The groups are shells around one centre, one inside the other: the same stretched ball of 2 dimensions in 9 sizes.
In the rows, zero is written as 128.
Known rows, each followed by its group:
[178 137 107 173 109 114  62 123 174 103 116  95 149 134 114 227]
Sor
[171 132 110 162 110 116  87 116 161 110 116 105 142 132 122 202]
der
[167 129 111 156 110 118 102 111 153 114 117 111 139 131 128 190]
der
[148 127 112 137 118 115 100 127 146 133 113 120 123 144 117 141]
Dazi
[141 124 114 129 120 115 109 128 139 140 112 126 117 145 118 121]
Napu
[179 136 108 173 108 115  70 117 171 102 117  97 149 131 119 228]
Kabas
[168 135 108 163 113 113  65 129 168 113 114 101 140 140 110 200]
nim
[141 124 113 129 120 115 108 129 139 140 112 126 117 146 117 121]
Kabas
[172 133 109 165 110 116  80 118 164 109 116 102 144 133 120 209]
Lepo
[127 117 117 108 122 118 143 122 119 154 112 143 105 146 127  76]
Lepo
[187 139 106 184 106 114  55 118 180  94 117  88 156 130 116 252]
galir
[182 139 106 180 109 113  50 125 180  99 115  89 152 135 110 240]
galir
[109 107 122  83 125 122 192 112  93 172 113 165  90 144 143  21]
nim
[164 133 109 157 113 114  75 126 162 117 114 105 137 139 113 189]
Napu
[111 106 122  83 124 123 200 107  91 170 114 166  91 141 147  23]
zef
[121 108 121  94 120 123 193 101  98 160 116 159 100 136 150  52]
zef
[131 112 119 106 118 123 178 101 108 150 117 150 108 134 147  80]
Sor
[154 129 111 145 116 115  90 127 152 127 113 114 128 142 115 159]
Dazi

New rows. What belongs after each?
[119 107 121  91 121 124 198 101  95 162 116 161  98 137 151  45]
galir
[181 138 107 177 108 114  58 122 176 100 116  92 151 134 113 235]
nim
[125 109 120  99 119 124 191  99 101 156 117 157 103 134 151  62]
galir
[176 137 107 172 111 113  56 127 175 105 114  94 147 137 110 222]
zef
[105 107 122  79 127 121 189 117  92 176 112 166  86 148 139  11]
galir
[148 127 112 138 118 115  97 128 147 133 113 119 123 144 116 142]
Napu
[107 106 122  80 126 122 194 112  91 174 113 166  88 145 142  14]
zef
[172 135 108 166 111 114  67 125 169 109 115  99 143 137 113 210]
Kabas
[152 129 111 143 117 114  91 128 150 129 113 116 126 143 115 153]
Napu
[138 114 118 115 115 123 172  98 114 143 118 145 114 131 148 100]
zef
[113 109 121  88 124 121 182 114  99 168 113 160  93 144 139  33]
Kabas
[151 128 112 141 117 114  91 129 150 130 113 116 125 144 114 150]
Kabas
[111 108 121  86 125 121 186 113  96 170 113 162  91 145 141  27]
Sor
[119 114 118  99 124 118 156 122 111 162 112 150  98 147 129  54]
Kabas
[155 131 110 147 117 113  78 133 157 126 112 111 129 145 110 163]
galir
[139 115 117 117 116 122 165 101 117 142 117 143 115 132 145 104]
Kabas
[118 111 120  94 124 120 171 116 105 163 113 155  97 145 137  46]
Dazi
[108 109 121  84 127 119 176 121  98 173 112 161  89 149 134  21]
galir
[126 118 116 109 124 116 133 129 123 155 111 140 104 149 121  75]
zef
[116 109 120  91 123 121 182 112 100 165 114 159  95 143 141  40]
Napu
[131 113 119 107 118 122 173 104 110 150 116 149 108 136 144  80]
Dazi
[132 122 115 118 123 115 117 131 132 148 111 133 109 149 117  96]
galir
[171 135 108 166 112 113  65 127 169 110 114  99 143 138 112 209]
Sor
[157 122 114 140 111 121 135 102 136 124 118 125 130 129 139 157]
Kabas
[187 139 106 184 106 114  55 118 180  94 117  88 156 130 116 252]
galir
[162 132 110 154 114 114  78 127 160 119 114 107 135 140 114 181]
Napu
[183 134 108 175 105 117  82 108 168  99 119  98 152 126 127 235]
galir
[179 132 109 169 106 118  92 106 163 102 119 103 150 126 130 224]
galir
[186 140 106 183 106 114  52 120 181  95 117  88 156 131 114 251]
galir
[180 137 107 175 108 114  63 120 174 101 116  94 150 133 116 232]
Sor
[170 129 111 158 108 119 106 106 153 111 118 111 142 128 132 197]
Kabas
[115 111 120  92 125 120 170 118 104 166 113 156  94 146 135  39]
Kabas
[171 136 108 166 112 113  62 128 170 110 114  98 143 139 110 209]
nim
[159 125 113 145 111 119 122 107 142 122 117 121 133 131 134 166]
der
[179 135 108 172 108 116  73 116 170 102 117  97 149 131 120 227]
Kabas
[175 133 109 167 109 116  82 115 165 106 117 102 146 131 122 214]
Dazi
[121 114 118 100 124 119 157 120 111 160 113 149  99 146 131  58]
Dazi
[159 123 114 142 110 121 135 101 137 123 119 125 132 128 140 161]
nim
[111 106 122  83 124 123 200 106  91 170 115 166  91 141 147  23]
zef
[149 128 112 139 118 114  94 129 148 132 112 118 124 144 115 145]
Kabas
[161 124 113 145 109 121 131 100 140 120 119 122 134 127 140 169]
zef
[128 111 119 103 118 123 182 102 106 153 117 153 106 135 147  72]
Sor
[116 111 120  92 124 120 174 116 103 165 113 156  95 145 137  41]
Napu
[113 109 121  88 125 121 181 114  99 168 113 160  93 145 139  33]
Kabas
